The rows of a group lie close to one hidden flat surface of 10 dimensions, which may be shifted away from zero. Surfaces can cross.
Known rows, each followed by its group:
[  7  -4  -5  -2   1  17   4   5   1  -6  -3  18  -9 -12  11  -6  22] => A
[ -9 -19  10   9  20  11 -31   4  -4 -14   3   9  16   6  12   3  -8] => B
[  0  18  -2   0   8   6  -6   1   6  14  -2  12  -2  17 -10   3   6] => B
[ -4   1  28   5  -7   4 -27  -8 -12   2   0  -8  10  10  -6   2 -10] => M
[ -1   3   1  -4   2   6  13   6  16 -34  -4   7  -4  -7   8   5  -6] => M
[ -1 -18  18   3   0  -6 -17  -7  15   1   1  -2   4   7   3  -8 -11] => F
[  4 -15  -3  -1   1  -9   7   1   3   2   5  -7   4  -6  -2  -5   7] => A
[-7 -2 11  8  9 -6  6  5  3 -3 -5  1  5  2 -1 -5 12] => A
[-3 -2 12  4 -1  3  7  1 -6 -4  1 -3  4  0 -5 -5 12] => B
[-13  16  -5 -10   1  -4   0   1   4   5  -7  11  -7  -2  -2   2 -12] => B
[ 12   1  -1  -1  11  -2  -4 -12   2   3   3  -8   4  -2  -1   3  -9] => F
[ 14   6  -2  -1  15 -15 -22  -6  -3   0  -4  -9   9 -14   5   8 -19] => F
[  6   2 -12  -7  -5   9  -1   0  -4  -2   4   1  -3  -3   0   8   2] => M
[ 10  -1  -3   4   6   3  -6  -2 -13   5   2  -6   6   6   2  15  23] => F
[  9 -10   0  -3 -11  -2  -9  -2   4  -3   7   2  -3   7   2  -1 -14] => A
[-12  -9  -8 -12  -5  -7   9  -1  -4   4   6  -6   2   2  -6   9   3] => B
[ -5  -4  14   2   6  -1  -2   1   5  -5 -10  18  -6  -5  10 -13   4] => A
[ -1   3 -11  -3   5   1  -2   1   0   1   6  -3   4  -2  -6   1 -13] => M
[  1  10  -7 -13  14  11 -12 -18  -8   1  -3   7  -7  -2  11  19 -12] => F
[ -8  -2  23   8  17  -1   2   0  11 -21  -4   2   8 -10   1 -22 -21] => B
[-1 -7 -2 -3  4 -2 -3  2  1 -1  5 -4  6  2 -3  5  2] => M
[ -5 -15   8  -1   5  -3   4  -5  -5   5  -6   5  -3 -10  11  -8  19] => F
[ 6  7 -2  9 -7  6 -4 13 -7 -6  0  1  5 -2 -3  0  7] => B
[  4  -6   1  -5  -7  -1  -6  -9  -4   5  -2   1  -7 -12   9  -4  -5] => F
[-4 -5  8  5  9  7 -4  2 -7 -6  1  3  7  0  2 -4  7] => B
[-22 -15  -6   1 -10  -3  20   5   9  -2   7  -7  -1  11  -1  -3  -9] => F
[ -1   4   6   4   1  20  11  -1 -15  -4   3   1   0  -1  -5  -6  15] => M
[  0  -4   7 -11  13   2 -11 -15  11   5   2   3   0   9  -2   5  -9] => M
[  9   9   0   2  -4  -7 -15   2   1  12   2  -5   6   3 -10   0  -9] => B
[-12  -3  27   1   8   5   4  -9  -3  -2  -6   4   2   6  -3  -7  12] => B
[  8 -16  -4 -11   7   3   4 -12  -9  -5  -1   5  -9 -30  17  -7   8] => F
[ -2 -11  -3   2   1  -6  13   8   4 -11   2   2   0  -5   3  -9  -1] => A
[ -7 -14   7   3 -11  -3  -9   4   7  -8   0   1  -1   0   8  -4 -10] => F
[  4 -10  24   0   2  11  -5 -11   1  -3  -2  -1   2   3   1  -1  22] => A
[ 4  4  0  8  6 -3 -3 13  9 -5 -2  3  7  6 -4  1 11] => M
[  9   4  -3  -6  -4   9  -1 -15 -15  14  13 -17   3  -8 -15  -8 -20] => M
[-11  14  -9   0   9  -2   0  10  -1  -1 -11   5   2 -12   4   6   8] => A
[ 12  -6   2  -6 -16   2  15  -8 -20   5   2 -10  -7 -24  -1  -8  22] => M
[ 18 -10 -22  -1  -3 -12   7  11  11  -2   7 -10   4 -25  -3 -13  -6] => A
[ 14   9  -7  -6  -7   5   4  -4   1  -6  -2  -9  -3 -27   0  -4  -4] => A
[ 11  14  -8   2  -1   1  -8   6   1   7  -4  -8   5 -10  -6   7  12] => A
[ -5   6   1  -6   2   3  -5  -6  -3  -1   1  -4   2   1  -4   6 -16] => M
[ 10  -4 -16  11  -6   4   2  24   4  -6   3  19  -4   8   6  -5  15] => A
[ 10 -10  -5  12  13   8   6   9   6 -15  10  -7  14  12  -2   6  15] => F
[-15 -15   2   5  -9   7  16   2   3  -8   7  -6   1  17  -1   3   6] => F
[ -4 -11  -2  11  28  -4  -1  13   8  -1   1  10  13  -6   1 -17   7] => B
[-12   2  -3  -2 -16  -7 -21  11 -18  -3  -3  -4   5   1   5  23   0] => M
[ 11   1   0  -6  -9  23   5  -3  -3  -9   1  15 -13 -12   5 -10   9] => B

New rows, each followed by its group:
[ -9  -8  -4  -3  10 -13  -2   3   3  10  -4  12  -2   2   6  -3   5] => A
[ -4 -13  12 -11  13  -3  -5 -17   8  10  -3  12  -6   0   7  -9  -1] => A
[  0  -4  11   3  -6   7   5   6  -2 -23  -1   1   0 -16   3 -13  -6] => B
[  0  -9  21  -1  12 -15   1 -18  -5   1  -5 -13   5 -14   4  -7  -4] => F
[ -2  -7 -16  -9   9  -6   6  -1   0  15   8  -3   3  -1  -7   0   3] => B
[ -3  -9   1  -4 -19  -5  13  -8  -4  -1   2 -13  -7 -15   3  -9 -12] => F
[ -6   7  24   7  11  10   0   1   6  -9  -8  15   0   3   1 -14   5] => B
[-2  0 -6 -2  2  7  1 -4 -8 -1  0  1 -3  2  6 10  6] => F
[ 20   9 -24   2  -1   6   1   7  -9   1   1   2  -4 -15   6   4   9] => F
[ -8  16  21   7   5 -10  -9   2  -3   5 -19   6   0  -8   4  -7   8] => A
[ 15  -2  12   0  -6  12 -13  -8   4   0   2  -2   0   6  -3   3   8] => A
[ -6 -17   1  -7   5  -1   7  -9  -3   1  11 -12   8   4  -7   4   2] => B
[-16  -1 -14  10  18  -5   0  23  -2  -2   1   7  14   6   0   5  11] => B
[ 22   3   6   0   9   4 -13 -13  -7 -10   1  -8   4 -12   6   7  -6] => F
[ -2 -22  -9  -5 -13 -10 -17   0  -1  13   5  -5   2   2   6   9   1] => F
[ 5  2 -6 -9  2 -3  5 -7 -5 13  2 -6 -1 -6 -5  1  6] => M
[  1   0 -10   1   3   3  13  10  12  -5  11  -4   7  12 -14   0   3] => B
[  9 -10   7   3 -10 -13   1  -1  -5   8   2  -5   0   0  -2  -7   9] => A
[  3   8  14  21  16  -6  -7  13   1  -2  -3  -4  17   2  -8 -14   0] => B
[  5 -21  -9  -9  -6 -11  -8   4   2   0   5  -4   3  -8   4   8   9] => M
[ -7   0   9  -1  12  -5 -15  -3  -7   9  -8   9   1 -11   7  -8  -4] => B
[  4   3   7  -8   2   0  10 -10  -1  -1  -4   0  -6 -13   1  -6   3] => M
[-15 -12  -5  -7 -16   1   6  -3 -14  -4   0  -4  -6  -6  10   9   1] => F
[  1   5 -11  -1   3   8  -7   6   6  -3   1   8  -1   7   2   9  -3] => A
[  8  14  18   1   9   1  -5 -19  -8  14  -3  -8   1  -5  -9 -12 -11] => B
[ -2  -9  10  -2  16  -3 -11  -5  13   8   3   6   6   7  -4  -9  -2] => B
[  9  17   1   8   1  -2   6   7   5   1  -8   8  -5  -8  -1 -14   0] => A
[ -3  -3  -5 -10  -4   2  14 -11 -10   6  -1  19 -20  -2  12  -8  -3] => A
[ -9   3  -4  -5   5   3  -9   0  -4   0   0   5   1  -8   1  -2 -18] => M
[  6 -13  -1   2   8   0  -3  -2   9  -2   5  -3   5   1   2  -2  -2] => F
[-16 -12  17  -4  -7  -5  -2  -5 -13 -12   2 -14   8   1  -1   8  -6] => B
[  9  -8   2  -5  -1  15  -9 -11   2  -6   1   7  -7  -5  11   0  -3] => F
[ 17   7   3   2  -5  25  -1 -10   2 -13   7  -3  -4   9  -1   6  -6] => F
[  0   6  -7   1  -5   3   1  10   3 -18  -2   0   0 -12   4   1 -12] => A
[  9   9 -30  -2  -2  -9   4  10   6   3   8  -9   3  -2  -9   6 -17] => A
[ 4 -3 -8 -3 -2  6 -2  3 -1 -4  8 -3  3 -5 -4 -1 -6] => M
[ 1  5  1  1 -2  8 -5  1 -5 -6  2 -1  2 -1 -2  1 -7] => B
[  1   3   1   9  -3  -1 -16  10  -3  -7   5  -9  13   9  -6   8 -10] => B
[ -3   2  -8   0 -16  -6 -13   1   2  12   1  -6  -2   9  -1   7 -15] => F
[  7   4  -4   0  -6  -4   5  -1   3  -2   4   0  -5   3  -1  -5 -18] => A
[ -1  -8 -19  -5  -1  -2  -7   6  12  -8  11   6   0  12   3   8 -26] => A
[ 16  13  -4   4   6   3  17  -8  -2  13  -1  -5  -4  -6  -6 -10  10] => F
[  8   6   1   6  11   8  11   5  18 -13   0  10  -2  -2  -1 -17  -6] => A
[ 10 -14  10   2  10   4  -5 -10   2  -2   4  -4   5   2   3   0   9] => F
[-10  -8  11  -5   9   0   6  -5   7   3   1   3   3  12  -7  -3  11] => B
[ 22   0   5   4   6  18  10 -14  -2  -4   7  -8   1   3  -4  -1  13] => F
[-13   7 -12  -9   0   3  13  12  12  -5  -3  17  -8   1  -1  -1   2] => B
[ 12   2   3   3  -4   9   9  -1   6 -12   3   3  -5  -1   0 -11  -7] => A
[ -5   8   8  10  12   6  -9  -6 -28   6   0 -11  13   1  -1   8   2] => B
[  2 -12  -3 -12  17   5 -11 -17  -3  -9   4  -1   2  -6  12  15 -11] => F
[-14   5  -4  -6   2   6  -3   1  -8  -5  -1   5   0   3   3  11  -7] => B
[ 11   7   7  -1 -10  -9 -14   0   1   2  -8   0  -2 -10   1  -1   0] => M
[ 12   3  17   5  -1  -7   1  -5   3   4   0 -14   8   3 -11  -4   9] => M
[ 16  -4   2 -11  -9   4   8 -10  14  13   8   0  -7   3 -15 -10  10] => B
[-2 -1  2  4 11 11  5  3  2 -2  2  5  5 14 -5  4 22] => M
[ -3  13  -8  -5  16  -9  -3   8  18  -1 -13  19  -6  -5   7   0  -2] => M
[-7 -3  4 -2  2 -6  6 -3 -2 -2 -1 -5  2 -1  0  2  0] => A
[  6  -4  -1   6  -7   2 -10  16   7 -20   3  -1   8   2   0   6  -2] => M
[  4  -7  -5   7   0 -17  -3   9   0   1   0 -10   8 -10   2  -3   0] => F
[  5  -6  -7  -1   9 -12  19  -4   9   8   8  -3   0   4  -8 -14  -9] => A
[ -5 -16 -10  -9   9  16  -5  -8  -9  -6  13  -2   5   3   3  11  -5] => B
[ -1  -2 -12  -1 -19 -11 -12   3  -4  15   2 -10   0   5   0  10 -10] => F
[ 10  10  -2   9  15  15  -4   7  13 -15  -6  20  -5  -6  11 -10  -4] => F
[ 12  14  12  -4   7  14 -16 -27   5  13   0   1  -5  17  -3   8 -15] => F
